The rows are grouped in 4 ways, from coarse to fine. Each group lies inside one group of the grouping before and may be the whole of it. The rows also spread widely along 14 directions, which tell nothing about the answers.
(in the rows, 128 means zero)
Some rows, each with its group in each grouping after it:
[121 118 108 133 116 172 137 119 164  97 138 105 171 131 101  83 144 110
  88 140  59 132 112 112 133 143 102 137  95 109 128  80]
tov q805 mit zumav
[128 159 132 108 120 133 167 129 117 134  97 167 166  71 111 165 116  62
 137  99 147 168 115 102 110 155 109 123  92 152 108 165]
nedag q59 nipo maf
[143 124 126 124 145 132 159 134 109  87 153 126 153 134  87  89 186 166
 149 160  64 130  98 129 174 110  97 145  80 107 151 118]
nedag q348 dobur Tupez
[139 124 129 124 124 124  99 115 118 123 129  93 133  92  67 131 126 148
 129 130 127 149 103 170 133 154 104  80 138 131 101 124]
tov q805 pimu Kani
[145 136 112 131 142 141 121 145 147 106 115  81 150 162 133 129 122 131
 130  97 110 135  98 145 127 108 114  90 103 133 119  95]
nedag q59 nipo mir
[135 146 154 104 133  96 128 167  93 116 134 140 131 115 135 159 126 127
 162 106 135 146 129 127 183 143 105 130 142 113 155 130]
nedag q701 defud reni
[114 135 107 143  82 137 133 150 166 138 120 168 194 133  88 139 137  94
 167  85 113  97 152  92 178 135  76 155  98  93 151 111]
nedag q348 pav vog
[148 144 148 162 159 145 121 165  95 139 131 125 107 135 117 125 116 140
 132  79 126 140 102 162 148 115 120 135  95 143 129 152]
nedag q59 lipu Lukad
[ 73 101 136 119  84 147 183 109 153 203  84 211 141 175 173  88 157  74
  82 171 200  90 124  64 126 151 179 146  87  97 161 108]
nedag q701 defud bok
[125 179 151 132 120 135  71 171 140 126 150  81 103  96 118 169  98 129
 191  94 143 124 122 156 149  93 120 118 191 132 141 147]
tov q805 pimu Rebam
[119 123 122 133 159 126 150 104 145 123 112 138 103 159 162 130 120 124
  88 125 107 143 160 103 110 126 141 143 132 137 143  97]
tov q805 vekel pibu
[ 88 120 116 131 106 131 119 127 132 175 116 138 127 146 114 123 138 127
 110 132 127 109 135 118 142 127 118 119 120 113 123  99]
nedag q701 bav zav
[137 131 131 162 143 157  72 133  87 153 150  94  86 117 136 118 133 160
 134 123 156 111 113 197 143 109 145 130 137 104 118 126]
tov q27 gesi vugug
[104 170 125 149 106 189  58 185 108 136 142  99 123  56  88 142 105 103
 142 109 157 125  79 177 103  92 104 124 151 172  92 164]
tov q997 nele bini
[116 131 112 100 118 128 140 127  89 109 116 139 160  97 154 142 135  88
 119 134 136 144 126 128 134 154 120 130 115 113 110 105]
nedag q348 pav ranob
[112 170 174 144 116 122 114 185 158 187 135 140  89 155 129 157 109 124
 193  81 169  99 126 112 173  88 136 142 154 124 174 161]
nedag q59 vul noti
[165 160 154 147 113 150 115 123 134 109 153 122 126 101 152 127 126 109
 171 129 154 114 133 152 140 153 166 160 175  88 154 151]
nedag q484 lim Let
[105 103 116 125 144 125 113 132  85  58 128 145 112 146 181 101 141 158
 106 186 140 100 161 145 149 121 148 173 185 127 157  77]
tov q997 nele Zudu
[115 185 161 132 106 165 101 190 157 163 181 119 106  80  96 147 117  88
 160  89  98 143 109 102 150 111  94 171 147 123 147 162]
tov q27 suz noka
[ 80 135 150 109  86 134 115 166 152 110 114 160 135 120 125 122 103  93
 127 150 174 109 121 103 143 139 133 135 183 151 154 119]
tov q805 mit Legil
[101 126 158 127 109 141 142 138 153 122 108 124 141 140 100  95 136 133
 147 165 153 111  76 130 149 107 150  96 117 141 160 136]
tov q997 tel Tani
[119 141 103 111 170 107  89 147  65 133 130  90  76 128 164 168 136 166
 130 128 148 138 123 175 110  78 122 101 152 149  94 107]
nedag q348 dobur fim
[141 130 104 108 119 114 126 108 139 140  93 135 137 122 150 165 117  95
 106 111 183 151 137 128  78 166 132  86 148 140  96 110]
nedag q701 bav zife
[125 130 151  93 141 140 112 170  68 151 144  76 123 102 137 129 144 123
 118 122 142 167  47 166 163 128 115  83  83 108 112 116]
tov q27 noto gonam
[106 150 126 118 120 130 125 140 135 140 109 123 138 103  99 156  99  98
 120 101 110 152 121 118 118 135 103 105 126 157 100 128]
nedag q59 nipo mir
[100 128 140 113 132 120 163 107 107 124 103 145 145 117 134 130 137 116
 136 145 131 134 129 114 160 128 139 124 100 113 149 124]
tov q805 pimu Kani
[ 91 173 146 176 161 178 130 144 151 183 107  90  86 163 149 132 102 120
 142  86 132 118  93 138 111  29 167 112  77 158 145 162]
tov q805 pimu Kani
[145 146 108 123 123 103 122 129 163 144  99 123 170 118  94 196 122 115
 184  56 145 140 148 117 146 119  73  86 111 118 127 124]
tov q805 mit zumav
[128 124 152 110 126 148 149 103 140 187 135 111  95 116 119 106 168 127
 102 172 159 152  71 125  93 138 156  97 108 122 120 142]
tov q997 nele Zudu
[ 93 144 165  96 153  76 172 123 211 151  96  99  94 180  88 159 110 149
 136 125  88 174 111  68 119  94 123  52 137 185 157 127]
tov q997 nele Zudu
[144 155 150 149  78 187 134 106 196 180 121 101 165 115 140 122 135  69
 172 105 184 112  86 128 126 139 171 104  98  69 149 153]
tov q997 nele bini
[ 95 137 162 124 157 105 137 134  43 145 133 131 108  86 128 158 102 123
 118  92  70 174 155 132 207 158 106 151 104  99 136 125]
tov q805 pimu Kani
[119 125 115 137 148 151 136 137 119 125 130 137 104 150 136 100 142 133
  86 149 122 130 108 132  96 110 135 143 114 156 119 115]
nedag q348 pav vog
[171 107 119 115 167 104 167  91  81 178  78 125 135 151 189 165 146 115
 108  89 201 169 107 156 112 159 153  66  51  97 104 115]
nedag q484 lim Let
[161 124 114  93 112 140 132 171 105  49 126 113 211 110 134 119 148  95
 137 131 145 142  72 148 150 156  95 108 104 114 126  96]
nedag q484 lim Let
[120 124 162 114 142 103 146 144 148 121 130 155  77 172 190 132 119 125
 104 139 147 137 156  89 134 146 160 161 185 130 181 103]
tov q997 tel Tani
[140 137 118 112 136 135  91 215 121 179 159 109 107 148 150 163 169 133
 143  79 162 129  99 124 143  82  70 134 113 110 138 101]
tov q997 tel Tani
[128 152 163 137 125 134 117 161 100 122 159 156 113 107 159 138 127 118
 170 111 135 113 160 122 199 132 129 199 160  81 185 136]
tov q805 vekel pibu
[130 141  98 101 103 130 103 169 128  91 162 125 158 100  92 134 170 132
 158 146 106 116 119 121 144 115  65 147 152 118 124 101]
nedag q348 dobur Tupez
[138 116 120  59 129  80 179 100 137  81  86 126 174 138 165 154 130  94
 114 142 141 171 127  96 122 181 130  73 127 123 121  77]
nedag q59 vul noti
[ 97 139 120 106  94 137  91 183 155 201 156 118 108 143 111 139 162 129
 140 124 142 100 109 102 140  94  88 130 142 109 127  97]
nedag q59 nipo mir
[174 140 126 139 108 140 153 115 177 118 105 165 161 133 111 122 147 106
 157 127 193 120 110 121  96 144 142 116 124 136 146 158]
nedag q701 bav zife

New rows, each followed by its group in each grouping:
[143 116 125 125 157 115 129 145 122 145 127 114 121 159 114 135 156 164
 133 106 126 138 113 134 156 104  93 107  91 119 140 104]
tov q805 mit zumav
[163 145 136 103 167 141 134 169  91  75 165 121 105 107 150 118 182 151
 140 169 137 146  87 142 116  91 118 158 138 146 149 137]
tov q997 tel Tani
[ 94 129 163  96 119 149 153 166 167 124 151 103 109 188 161  66 153 125
  94 187  97 121  69  88 142 110 159 128 130 118 176  86]
nedag q701 defud reni
[143 123  97 126 137 124 155 105 105 102  99 159 173 121 141 143 143 112
 136 114 128 129 156 124 140 142 112 141  94 109 124 108]
nedag q59 nipo mir
[170 148 126  90 163 122 162 125 117  97 141 118 123 123 161 135 178 133
 139 159 133 159 101 122  99 114 133 122 123 129 138 129]
nedag q701 defud reni
[117 147 139 167 129 171 100 114 120 167 154  91  96 106 126 117 133 137
 134 124 100 116 128 161 145 111 147 148 126  91 130 132]
tov q997 tel Tani
[101 112  90 100 113 109 129  92 136 164 100 129 150 111  95 155 169 136
 133 150 145 126 137 114 118 118  94  85 113 118 104  98]
tov q997 nele Zudu
[110 126 117 131 146 126 125 116 141 105 117 118 121 126  75 120 124 151
 108 145  88 144 122 131 116 113 106 106 130 170 116 114]
tov q27 gesi vugug
[133 143 164  96 170 101 133 146 117  89 145  62 107 121  93 133 119 163
 132 131  59 190  80 143 159 121 106  75 126 150 133 118]
tov q27 gesi vugug
[ 65 121 136 122 128 128 125 140 109 144 124 124 119 137 155 131  96 100
  79 109  70 145 154 101 176 148 118 146 121 104 135  72]
tov q27 gesi vugug
[ 80 114 165 116 105 135  92 123  79 191 159 125  60  91 123 101 148 152
 101 194 160 117 114 152 152 152 158 140 179  99 125 122]
tov q997 nele Zudu
[139 136 138  87 143  95 150 149 150 126 146 129 116 131 113 154 165 141
 142 134 104 161 125  85 139 121  86 127 137 129 155 113]
tov q997 tel Tani
[101 136 128  91  98 119 113 178  96 157 121 171 123 104 137 152 148 105
 147 145 223 112 104 125 127 120 118 126 150 142 123 136]
nedag q348 pav vog
[159 150 159 163 133 143  62 143 145 173 175  79  56 131 114 130 128 172
 164 110 155 113 113 181 145 114 146 125 183 103 143 145]
tov q27 noto gonam
[ 99 113 131 124 163  69 165  36 101 218 101 153  81 120 107 171 151 165
 127 132 103 152 193 107 158 140 133 111 100  93 125 125]
tov q27 noto gonam
[138 127 104 100 112 128  98 176  99 140 158 121 148 112 121 143 180 131
 146 126 142 117 110 135 156 121  71 136 126  91 121  93]
nedag q484 lim Let
[143 111 121 114 139 118 143 133  99 103 112 136 150 156 170 121 147 129
 118 132 147 130 123 137 153 146 132 122 108 101 145  90]
nedag q701 defud reni
[145 137 165 117 135 125 134 138 125 126 131 108 125 120 127 132 119 121
 138 112 136 158  98 139 157 151 133 103 123 114 147 131]
tov q805 vekel pibu
[133 141 138 104 166 102 162  78 173  51 116 101 110 129 103 125 119 153
 121 180  73 171 129 113  89 123 147  91 172 183 136 122]
tov q27 gesi vugug
[158 149 119 141 135 145 155  74 165  98 122 128 131 124 135 116 143 122
 145 159 131 127 131 131  83 127 171 131 140 129 132 145]
nedag q348 dobur fim
[144 129 137  98 148 112 137 128  95 154 131 111 123 118 151 154 157 132
 143 115 146 154 113 135 156 129 116 105  99  90 134 113]
tov q805 vekel pibu
[124 106 120 103 133 114 111 172 145 142 121 114 121 168 118 134 131 137
  88 108 145 147 101 118 127 133  85  91 126 146 123  76]
tov q805 mit zumav
[133 169 128 117 125 119  98 177 174 194 157 113  73 144 104 169 163 151
 182 113 165 116 103 112 100  58 101 114 162 146 134 149]
nedag q348 dobur Tupez
[137 129 125 138 118 128 134 128 131  87 124 154 154 131 110 114 135 132
 141 138 121 115 141 130 151 145 119 146 141 123 150 121]
nedag q701 bav zav
[126 117 100 178 149 154 130  81 136 171 101 129 127 149 118 121 139 141
 118 105 123 112 144 147 127 106 136 123  70 111 122 120]
tov q27 noto gonam
[166 132 148 110 121 143 128 179 122 183 157 133 112 146 168 126 166 106
 119 104 180 142  83 121 136 152 123 138 106  85 146 120]
nedag q701 defud reni
[123 159 180 168 144 148 113 168 164 203 146 134  45 151 117 132  96 128
 126  81 146 139 109 120 124 105 148 145 142 155 157 174]
tov q27 suz noka
[ 87 129 102 101  99 136 106  99 138 139 138 106 139  94 139 142 138  99
 109 150  97 129 159 109 135 150 116 132 157  87 110  71]
tov q27 noto gonam
[155 135 138 139 152 112 139 127 115 110 114 153 119 124  89 132 132 158
 153 126 142 134 123 146 132 125 120 123 129 160 134 157]
nedag q59 nipo mir
[176 129 142 108 116 137 146 161 173 147 180 143 113 177 157  97 209 138
 144 153 152 110 107  87 138 129 125 170 138  73 186 105]
nedag q701 bav zife
[ 98 138 156 121 133 115 177  51 183 181  99 125  97 144 145 137 120 112
 120 146 117 144 153  84 114 138 185 101 129 110 151 127]
tov q805 vekel pibu
[115 120 116 150 137 146 156 102 134 146  85 183 131 139 156 130 115  89
  89 110 161 129 156 106 104 140 146 150 101 139 136 124]
tov q805 vekel pibu
[150 139 115 129 144 148 135 151 115 132 144 156 133 106 118 136 162 114
 129 112 134 143 118 117 123 116  89 163  95 128 131 136]
tov q27 gesi vugug
[147 133 137 108 138 137 169 122 151 138 159 136 115 137 131 107 180 122
 106 160  91 148 113  86 113 140 125 158 116 107 147 116]
nedag q484 lim Let
[ 71 133  95 112  89 175  93 121 122 193 133 108 129  70 110 132 155  94
  96 156 141 122 106 128  91 114 109 117 121 119  76 107]
tov q997 nele Zudu
[106 145 155 171 113 127 144  93 141 221 102 174  95 133 124 145 107 111
 150  97 170 111 158 120 142 139 171 138 117 105 143 171]
nedag q348 dobur fim
[150  92 102 119 159 109 134 155  64  93 112 130 165 172 160 121 156 153
 109 106 124 134 121 154 185 139  92 119  71  94 137  64]
nedag q701 defud reni
[130 100 125 118 123 122 160 111  99 113 103 186 153 120 150 119 154 111
 110 153 171 128 141 118 143 168 135 150 112 110 147 113]
tov q997 tel Tani
[115 117 114 132 128 154 193  38 143 100  85 151 174 133 178  97 151  95
 119 176 129 112 153 107 124 136 189 140  86  86 155 106]
tov q805 vekel pibu
[127  99 126 116 150  98 198  67 124  70  82 185 152 158 162 108 167 148
 141 193 158 114 162 104 144 130 168 142 121 119 181 112]
tov q997 nele Zudu
[130 125  81 109 152 128 136 129 114  87 118 146 128 126 137 134 147 124
  88 150 124 145 133 122  70 119 106 137 135 174  97 100]
nedag q348 pav vog
[132 134 130 167 163 147 135  79 136 150 122  96  85 173 167 105 129 155
 108 135 104 119 139 153 114 108 186 122 118 108 138 114]
nedag q701 defud reni
[122 139 152  91 109 114 124 165  86 150 141 141 122  88 116 142 146 116
 145 140 172 147  86 135 151 151 114 116 135 121 122 144]
nedag q348 dobur Tupez
[155 157 142 189 118 160 147  56 190 149 133 133 117 143 155 115 120 109
 151 111 105 104 185 119 126 152 193 172 146  69 166 144]
nedag q701 bav zife
[193 142 124 132 139 130 115 116 142  75 117 105 153 105 148 161  95  97
 137  78 156 170 130 160 107 181 130 102 151 125 116 124]
tov q27 gesi vugug
[159 157 117 111 137 114 124 115 177 102 134  95 140 121 113 163 153 141
 193 124 126 134 131 124 125  95 110 101 152 123 145 126]
tov q27 noto gonam
[ 95 153 103 111  98 175 118 142 136 177 134 118 148  98 159 146 160  75
 140 123 154 110 115 106 117  91 118 142 101  90 122 110]
tov q805 pimu Rebam
[173 134 144  83 139  95 119 173  38 134 150 123 137  92 165 173 158 122
 157  91 168 168 109 158 188 170  92 121 115  72 128 118]
nedag q701 bav zife
[168 132 116 143 131 158 118 144 131 155 129 121 128 151 167 129 142 108
 113  92 175 131 107 148 104 139 134 125 107 106 121 116]
nedag q701 bav zav
[135 110  72  99 151  96  94 102  76 107 123 113 133  98 107 162 178 182
 145 155 139 124 152 166 130 103  77  99 142 120  95  83]
tov q805 vekel pibu
[177 159 116 107 121 141 132 102 149  85 146  86 159  96 148 142 150 106
 158 133 115 149 121 137 108 149 132 114 148  94 123 117]
nedag q701 bav zife
[ 97 139 139 134 151 144 153 110 113 141 120 116 120 127 146 125 124 117
 114 124  86 142 134 118 152 112 141 137  90 112 141 117]
tov q805 mit zumav
[162 133 139 163 128 177 137 113 121 150 160 134 138 108 120  97 165 121
 139 115 110 121 122 139 163 141 126 177  80  63 153 138]
tov q805 vekel pibu
[116 131 142  92 172 108 130 118  24 133 132  97  77 110 200 138 153 156
 123 168 152 146 112 173 144 112 171 113 131 107 112 112]
nedag q59 lipu Lukad
[155 101 128 105  96 115 100 171 164  72 153 101 163 177 113  90 161 161
 147 159 137  96  97 138 177 149 104 111 171  92 164  61]
nedag q484 lim Let
[125 153 179 100 150 130 128 162 121 180 147 103  54 113 137 141 124 122
 107 130 162 178  68 127  98 122 147 101 143 159 125 157]
tov q805 pimu Rebam
[ 88 145 146 152 124 149 176  73 157 115  75 137 165 125 107 109 113 109
 164 151 122 113 117 121 146  97 178 102  80 135 157 158]
tov q27 gesi vugug
[114  97 142 109 152 110 150 129 103 148 124 145  94 161 140 107 156 156
  86 157 138 140 118 115 146 137 132 128 113 122 147  96]
tov q805 pimu Rebam
[ 92 135 156 170 140 121 164 116 102 152  92 203 123 115  89 136 116 132
 154 112 133 120 162 114 177 115 128 166  95 145 167 179]
tov q997 nele Zudu
[114 143 134 140 133 137 106 131 129 165 142  85 118 123 120 145 122 129
 140  89  87 138 128 139 171 118 111 117 109  90 131 108]
tov q27 noto gonam
[118 128 106 125 146 151 145 118 122 107 118 161 122 119 148 117 147 110
  94 158 140 133 132 112  87 114 135 157 123 155 125 118]
tov q27 gesi vugug
[135 144 135 156 131 110 141  75  89 209 118 137 131  96 131 181 119 108
 161  53 107 148 183 138 187 172 125 136  77  43 119 141]
nedag q348 dobur fim
